The same things were measured in two ways. Each way mixes the same 9 hidden numbers, adds some noise and spreads widely along 6 directions of its own, which tell nothing about the thing.
In the rows, 128 means zero.
Some things both ways: the first way, then the second way.
[123 137 124 135  93 122 171 174 149  94 176 134 139 158 150 176  96 152
 130 117 166 108 148 162 158]
[114 167 134 125 147 134 154  74 140 143 118 125 114 165  72 119  70  48
  74 169 111  61 151  96 127]

[123 127 142 131  95 149 166 127 152 117 156 122 129 120 180 155 117 149
 166 125 159 125 132 148  88]
[121 120 150 153  88 126  98 122 128 123 143 128 122 144 149 144 168 117
 149 129 104 141 126 113 162]

[122 164 159 129  92 153 168 128 231 107 120 137 164  79 197 169 131 134
 144 107 143 142 114 102 102]
[130 129 122 161 118 140 101 100 157  87 126 119 133 143 151 117 100 142
 161 135 115 145 130 177 166]

[132 128 127 146 183 123 127 155  90 140 163 118 131 123  99 150 119 141
 165 129 113 169 111  95  78]
[141 164 117 127 121 128 125  86 120  92 103 146  75 102 104 113  99 147
 110 115  92  72 142 174  93]

[111  55  81 154 101 143 165 129 154  91 125 116 120 113  88 127  95 116
 171  69 128  73 156 145 147]
[107 141 130  74 109  99 153  92 137 167 121  99 114 114  26 104 120  78
  81 129 126  60 127  83  97]

[164 133 140 114 121 138 148 192 130 142 165 145 151 162 135 172 106 168
 104  99 128 175 147 152 123]
[171 119 120 155 126 118 145  97 118 172 112 138  82 101 120 149 121 126
 100 112 112 107 150 124 159]

[ 89 122 106 165 160 143 213 130 106 169 205 128 202  99 131 205 120 172
 187  77 153 100 174 116 163]
[135 106  88 115 145 125 107  53 102 157 125 140 101 116  82 144  88 153
 135 123 159 123 132 164 184]

[ 87  80 112 139  90 129 155 105 128  94 179 131  75 151 181 135  85  76
 150 157 168 134 154 143 147]
[103 124  89 113 138 120 134  86 114 137  91 161  91 105 114 162  77 181
 138 148 174 127 130 177 153]

[114 168 150 160 173 145 151 124  94 147 187 138 159 101 128 139 110 135
  99 141 143 140 143 151 153]
[100 113 108  86 140 125 141 130 139 147 150 146 144 147  99 121  71 109
 133 162 153 135 130  96 136]

[ 96 119 121 179 103 110 197 123 128 114 210 136 136 105 191 159 119 156
 186 112 149 120 161 142 161]
[113 136 129 130 109 139 112 117 123 147 102 107 139 135 133 120  96  97
 147 146 145 112 147 146 137]

[141 156 124 166 178 129 165 148  94 145 176 119 155 104  83 173 122 174
 129  95 140 102 126 123 109]
[116 101 140  96 132 124 143 126 151  99 155 152  99 146  88 121  81 137
 130 158 113 118  98 131 152]

[123  55 112 171 129 124 113  97 101 106 143 129 107  96 148 111 122  96
 196 138 133 139 133 129 131]
[120 145 102 114 162 116 159 105 184  99 133 118 116 133  62 129 113 119
  96 102 128  85 135  98  97]

[170 153 130 135 115 177 140 133 123  99 125 143 148  96 148 193  95 184
 206 140  96 141 139 120 121]
[ 69 169 130 158 170 146 133  99 129  98 100 119 110 150 124 132 116 108
 130 140 121 109 157 141  88]

[156  62  94 173 121 130 172 128 139 138 175 131 127 137 154 156 111 117
 166  66 132 133 127 144 131]
[212  69 160 126  85 119 171 202 196 104 151 155  66 106 134 152 112 137
 114  96  88  93 129  88 152]

[117 146 127 186 160 129 169 105 105 111 179 131 124  80 150 157  99 113
 166 150 127 145 126  88 163]
[128  99 113  85 177 133 111  92 109 223 157  88 190 150  90  84 145  65
 120 161 171  86 145 101 126]

[190 127 123 157 175 165 141 136 151 145 138 122 167  89 125 207 145 189
 172  78 101 149  93  86  93]
[135 119 112 127 149 117 113  60 128 133 129 106 132 128  98 128 168 137
 115 109 121  92 133 140 128]

[168 143 130 165 175 112 148 171 108 111 137 118 151  77  81 138 121 133
  93 115 153 117  96 100 154]
[156 103 146 142 125 137 142 174 181 172 113  81 159 136 158 110 105  88
 147 145 157 108 140 136 155]

[168 197 153 166 164 154 168 150  93 115 128 126 155  62  87 128  79 129
 154 131  95 125 107 111 117]
[155 105 159 140 130 139 150 191 151  93 149 163 109 160 187 124  71 140
 142 151  79 142 105 145 145]

[142 116 142 119 144 170 148 143  93 128  95 101 141  78 122 132 106 115
 177 153 136 145 124  83  89]
[156 126 158 146  97 152 122 154 133  86 128 131  76 132 125 149 120  85
 124  76  78  77 176  86  99]

[129 106 119 164 189  89 142 166  64 129 213 104 117 144 120 158 121 148
  89 142 188 134 126 130 187]
[118 128 122 104 133 128 141 118 129 192 112  95 168 150 105 124 103  59
 110 144 160  86 153  87 122]

[131 169 132 154 108 134 171 134 110 109 185 145 112 126 144 147  85 149
 164 134 115 134 140 147 103]
[115 117 177 147  79 139 113 196 142 166 131 116 141 120 192  84 152  94
 178 193 128 143 133 135 135]

[106  64 115 125 138 110 128 163 150 105 127 110 124 147 137 139 122  73
 116 133 189 140 115  94 150]
[123 184  97 174  78 138 111 126 186  77  55 103 143  94 185 117  82 151
 168 119 146 128 167 202 112]

[145 164 139 120 175 122 149 208 111 162 167 132 203 153  79 205 133 179
  83 103 181 112 128 132 121]
[112 174 106 134 123 131  87  41 121 121 138 130 142 156  98 115 136  88
 117 145 112  96 145 127 135]

[118  85 105 187 138 146 165  72 150 104 149 141 122  79 159 150  99  64
 169 115 141 126 128 100 174]
[162  70 120  97 144 129 142 170 194 173 156 107 151 115 111 106 128 105
 144 141 181  99 143 100 142]

[111  90 124 145 156 147 148 112 177 118 137  97  94 108 158 131 120  76
 121 115 149 158  89  83 110]
[183  94 122  82  92 114 131 109 116 138 132 141 102 108  92 135 106 132
 103 101 105  69 133 115 131]

Other things, the second way, with their names:
K_930: [122 100 108  89 134 129 101  90 127 146 136  96 167 131  98  97 120 122
 148 134 158 104 134 145 133]
K_503: [151 143 116 155 173 116 129 128 113 171 143 114 155 156 156 133 172 118
 111  87 107 129 119 118 114]
K_516: [180 113 139 138 105 132 119 133  98 195 126 162  84 122 147 152 124 102
 123 145 134  92 144 128 173]
K_722: [118 142 135 173 125 125 145 130 163 127  71  95 122 122 165 142 132 140
 136 126 136 117 134 174 132]
K_121: [147 101  90 149 152 121 136  56 134 165 110 118 117 123  98 172 108 133
 108 106 154 125 154 122 190]
K_953: [147  69 129 112 115 112 130 169 139 108 143 141  94 105 136 156 139 202
 161  85 125 152  95 149 148]
K_505: [113 118 132 110 122 118 117 104  58 143 117 139  87 123 105 151 125 148
 126  99 106 119 120 138 121]
K_399: [134 121 120 126 131 148  98 138 116 163 116 111 122 105 130 109 125 116
 165 125 166 100 161 161 116]
K_957: [128 140 111 126 103 111 141 135 151 134 115 120 168 139 155 129  98 123
 126 126 124 139 127 117 129]
K_732: [118 102 125 114 146 135 109 138 144 119 161 149 110 134 116 114 124 157
 169 154 151 138 106 164 152]
K_781: [120 124 140  99 171 149 154 104 114 138 108 127  61 124  50 125  75  84
  95 135 132  30 168 121  89]
K_105: [138 122 131 169 105 149  99  94 152 140  86  98 130 113 161 121 128 118
 162 160 155 106 166 185 166]
K_372: [162 157 133 173  96 130  81 131  79 169 104 138  74 107 159 164 194 132
 148  78 128  96 138 166 131]
K_216: [106 129 108  95 122 123 106  71  76 115 123 156  98 122  96 148 133 150
 124 115 119  97 139 135 106]
K_326: [119 147  97 108 110 120  79  52 103 150 137 133 128 105  85 104 176 127
 133 138 143  89 144 143 116]
K_910: [121 144 131 103 142 128 124 140  76 156 119 135 108 121 121 112 128 126
 125 117 119  86 128 147  72]
K_352: [212 136 106 132 124 137 169 118 185 108  98 165  57 105 102 162  54 112
  76 103 122  23 181 118 126]
K_931: [111 136 142 118 152 138 114 121  96 165 145 115 138 148 119  82 124  89
 134 155 115 112 129 135 110]
K_519: [ 99 158 100 124 145 120  98  64 127 139 157 122 171 147 113  78 139 120
 136 167 124 143 115 148 134]
K_175: [127  66 167 150 109 144 154 194 207 121 120 110 136 110 192  82  76 146
 185 211 141 172 127 175 179]
K_724: [109  98 155 111 120 136 150 153 165  53 124 158  47 119 103 134  68 173
 149 149 112 109 108 172 136]
K_479: [143 145 123 125  90 132 141 146 177 115  86 131 117 111 141 138  94 109
 129 140 152  67 160 138 111]
K_741: [123 127 111  87 137 126 109  77  90 188 142 102 117  90  39  95 172  73
 103 106 138  55 182  73  67]
K_922: [144  84 159 171 124 141 145 188 215 110 133  82 142 145 162 136 130 104
 156 113 127 141 142 104 160]
K_331: [123 113 175 138 132 155 151 189 112 139 100 124  79 121 150 115  72 103
 142 146 109 104 153 146 101]
K_447: [102 143 131 158 127 151 154 121 222 107  82  72 120 117  91 117  75  66
 131 145 162  87 194 115 125]
K_521: [ 87 163 136 112 108 139 107 121 148 102 129  86 151 147  87  97 140  60
 131 118 119  78 158  87  65]
K_914: [152 115 166 173  78 139 131 164 149 107  96 128 111 136 207 147  99 129
 152 144  94 135 135 161 167]
K_51: [147 103 135 145 147 110 156 129 154 172 137 127 113 127 126 129 138 135
 115 146 128 131 109 132 170]
K_208: [129 137  93  99 105 111 108  76 134 150 136 119 140  96  82  85 118 130
 128 137 139 114 133 142 129]
K_968: [ 66 162 137 139 135 135 146  93 132 128  92  87 129 151  87 119  70  70
 114 141 118 119 152 110 116]
K_365: [140 101 143 104  91 119 109 135  93 122 124 117 145 113 168 100 147 162
 149 119  87 125 117 162 100]
K_266: [106 148 123 144 133 140 116 141 133 153 120 133 127 132 145 135 138  98
 148 147 158 118 156 123 116]
K_492: [120 182 123 143  97 119 127 101 115 145  85 103 156 134 151 119 120  95
 109 123 104 103 146 132  97]
K_285: [155 116 111 143 149 126 138 135 197 112 150 144 127 141 136 147 142 133
 130 131 144 111 134 117 151]
K_98: [151 121 111 153 135 103 118 103 150 127 188 162 146 162 145 157 195 136
 114 117  95 156 107  79 169]
K_881: [135 132 146 177 122 141 123 153 115  69 120 172 104 164 222 163  94 169
 156 128  73 169 111 175 154]
K_962: [132 133 136 146 118 142 103 142 128 139 142 152 117 136 163 118 128 118
 156 164 128 128 136 148 145]
K_20: [145 130 136 103 146 121 111  98  44 157 147 154 109 142 126 108 139 137
 110 127  78  96 105 155 105]
K_720: [129 168  82 159 145 110 123  94 142 134 102 130 129 113 142 153 162 158
 124  94 145 119 139 152 111]
K_54: [134 108 158 147 166 132 155 153 129 122 155 154  79 158 129 157 144 114
 108 118  85 115 127  86 123]
K_116: [127 113 133  86 137 145 154 143 161  91 133 144 119 127 115  86  50 113
 126 175 114  81 157 128  86]
K_362: [115 173 119 176 154 108 134 119  74 153  93 117 105 126 154 167 175 149
 108  52  92 138 125 137  87]
K_120: [103 132 139  99 120 134 133 148 125 113 140 120 133 143 107  89  70 101
 134 135 101 126 127 114 100]
K_807: [140 154  88 151 105 100 115  40 146 145 115 121 140 121 107 147 143 129
 104 116 126 123 133 127 174]
K_963: [147 170  80 130 131 134 133  75 118 103  90 151  87 127  92 174  49 119
  96  76 122  73 174 128 113]
K_333: [111 118 165 142 118 135 147 195 144 116 109 125  75 111 140 133 131 131
 152 122 123 116 135 136  99]
K_328: [121 125 117  99 106 106 138 110 144 100 150 149 121 129  98 121 102 146
 116 130  95 132 108 110 130]
K_176: [136 125 122 139 146 130 138 132 174 133 166 122 169 161 138 109 130  82
 119 144 111 130 145  75 132]
K_602: [128 127 145 117 130 148 119 169 146 143 125 112 117 125 125 107 136  87
 150 139 152  69 156 130  90]
K_764: [131 115 130 138 128 121 110 115 105 175 161 111 173 158 149 124 174  90
 126 118 102 148 133  79 139]
K_648: [120 120 108 124 156 123 130 102 182 166 131  72 154 111  73  94 151  98
 129 126 172  97 150 116 123]
K_562: [146 158 147 173  75 159  85 144 164 138 107 116 114  99 170 101 174  76
 166 162 148  72 191 147 113]
K_386: [139 127 117 107  92 134 123 129 145 132 108 154 118 119 136 135  86 122
 140 165 157  86 147 146 139]
K_44: [ 77 140 159 135  63 160  52 168 105 119 127  92 169 115 186  58 169  98
 217 160 124 146 165 155  77]
K_823: [112 141 114 123 112 103 125 112 154 103 145 122 146 121 121 104 159 150
 128 119 100 142 110 124 107]
K_404: [ 94 114 161 118  90 136 111 171 110  91 112 144 114 129 182 125 127 160
 178 157 115 133 117 173 106]
K_218: [123 117 127 149 140 146 104  98 134 133 115 104 111 124 113 134 137 114
 149 120 146 104 161 147 141]
K_908: [119 145 140 182 139 150 144 162 169  89  97 144  68 123 155 168 118 124
 141 119 130 105 172 134 110]
K_257: [137 131 104 120 132 132 159  81 178  86 120 150  66  93  58 121  55 124
  98 137 117  80 173 117 124]
K_994: [135 128 118 172 171 125 175 156 248 117 162 138 128 151 131 130 113 109
 121 159 139 154 130  89 170]
K_895: [105 144 148 125 131 150 172 187 185 186  85  87 129 108 118  75  57  46
 135 190 180  81 179 119  93]
K_306: [ 80 158 139 146 176 131 148 101 148  81 118 102 117 174  97 129 104 114
 113 119  99 114 115 137 109]
K_682: [105 163 117 106 109 128 104 130 105 114 139 130 138 120 119 100 152 110
 133 107 104 104 152 104  49]
K_583: [129  79 157 162 144 153 172 210 245  92 105 121  66 107 144 135  62 154
 178 167 176 133 134 181 177]
K_401: [108 146 117 160 129 131 131 103 186  95 107  81 155 133 126 117 116 112
 135 116 124 128 153 132 125]

Some of these things the first way, each followed by its name:
[114  93 130 127 165 172 125 123 119 124 137  89 115 145 149 155  97  78
 162 168 172 128 103 119 117] -> K_98
[147 138 112 149 146 173 176 136  88 164 123 153 209  79  50 156  89 136
 192  78  98  90 165 131 103] -> K_326
[133  85 112 136 114 162 126 116 171  95 103 120 114 111 131 128 104  90
 171 107 110 135 123 120 106] -> K_823
[143  96 111 161 167 141 127 126 116 130 120 128 159  82  94 160 128 130
 158 111 134 129 124  87 130] -> K_648
[151 131 158 164  91  64 144 144  98 117 170 175 104  88 151  66 119 104
  94 139 156 169 129 146 109] -> K_930
[166 126 111 143 132 144 201 187 110 118 150 101 147 127 107 175  90 164
 161  90 146 103 126 119 132] -> K_914
[171 116 159 124 113 122  73 157 110  77 120 130  80 115 151  93 111 142
 140 185 104 206 112 133 101] -> K_362
[160 140 127 160  90 124 161 119 113 101 164 166 121  96 159 160  97 158
 183 129 107 149 153 127 123] -> K_781
[101 137 121 161 101 106 162 109 133 106 180 167 124 115 146 165 104 108
 142 130 163 110 145 124 135] -> K_732
[120 117 147 130 114 173 145 107 157 151 150 147 148 110 193 154 117 128
 182 120 102 181 148 133  88] -> K_257
[107  98 115 149  98 190 174  92 208 103 125 123 141  95 160 144  97  99
 188  84 108 114 142 139 130] -> K_328
[ 75 135 139 131 132  84 130 153 106 109 189 131 103 159 145 138 106  98
 120 171 177 150 130 126 120] -> K_519
[103 112 110 175 113  99 143 105 135  77 195 145  72 128 174 151  96 112
 171 144 122 159 132 110 156] -> K_910
[112  90  99 169 161 146 157 117  99 138 184 137 148 114 132 171 102 134
 215 109 100 144 155 112 152] -> K_682
[166 169 176 160 152 114  84 146 111  93 127 135 109  76 141  85 116 114
 112 189 111 197  83 119 111] -> K_503
[135 184 150 133 116 161 179 143 128 115 137 138 154 109 114 139  69 106
 119 129 138 111 141 147 130] -> K_516
[135 175 138 125 131 147 165 152 106 120 129 145 152  92 102 162  89 140
 149 134 116 139 146  87  94] -> K_44
[152 104  98 152 105 131 138 124 132  92 161 147 101 131 143 179 105 161
 168 119 122 136 141 127 126] -> K_333
[191 199 191 124  66 149 129 131 193 113  98 185 159  53 178 135 134 165
 108 129 113 182 119 138  72] -> K_218
[137  83 122 112 104 165 178 155 144 116 107 114 151 121 148 153  97 113
 137 113 166 127 156 123 154] -> K_121
[148 205 133 169 164 167 188 139 140 162 190 157 224 102 119 239 116 202
 160  74 104 112 145 138 147] -> K_962
[208 175 121 167  89 146 175 132 179 103 160 173 138 107 151 189 101 191
 141  67  89 134 125 152 113] -> K_404
[132 167 142 166 185 222 169  83 145 132  93 108 180  32  94 140  87  87
 172 113 104  93 107 106 113] -> K_386
[121  88 138 136 183 132  62 124 153 107 146 105  93 154 164 165 139  92
 108 182 168 185  78  93 122] -> K_720
[179 147 145 134 222 215 126 130 141 148  57 101 190  53  69 143 107  83
 129 115 108 137  75  81 108] -> K_352
[177 128 145 132 166 182 131 149 133 129  70 102 188  41  94 137 121 153
 167 110 107 138 108  96  96] -> K_401
[109  72 118 119 153 143 144 167 127 141 149  96 149 154 121 150 128 114
 134 114 187 117 130 141 117] -> K_807
[ 85  24  56 150  52 129 202 105 153  95 198 137  88 185 206 197  73 102
 219 100 167 111 181 133 177] -> K_216
[ 31  79 120 139 132 108 137 104 190 120 200 118  90 158 202 155 136  80
 132 134 172 165 133  99 129] -> K_208
[112 112 118 150 121 114 145 112 163  92 200 139  69 171 213 179  97  88
 132 146 145 187 113  98 153] -> K_116
[109 145 147 146  62 124 147  93 195  74 125 176 110  80 196 123  99  71
 133 156 141 160 137 103 137] -> K_399
[134 140 131 116  90 137 164 136 208  77 154 128  72 157 195 185  91 120
 103 131 143 163 105  93 117] -> K_175
[118  61  86 147 142 160 174 139 144 137 165 110 174 126 160 236 136 187
 206  83 164 107 158 102 169] -> K_447
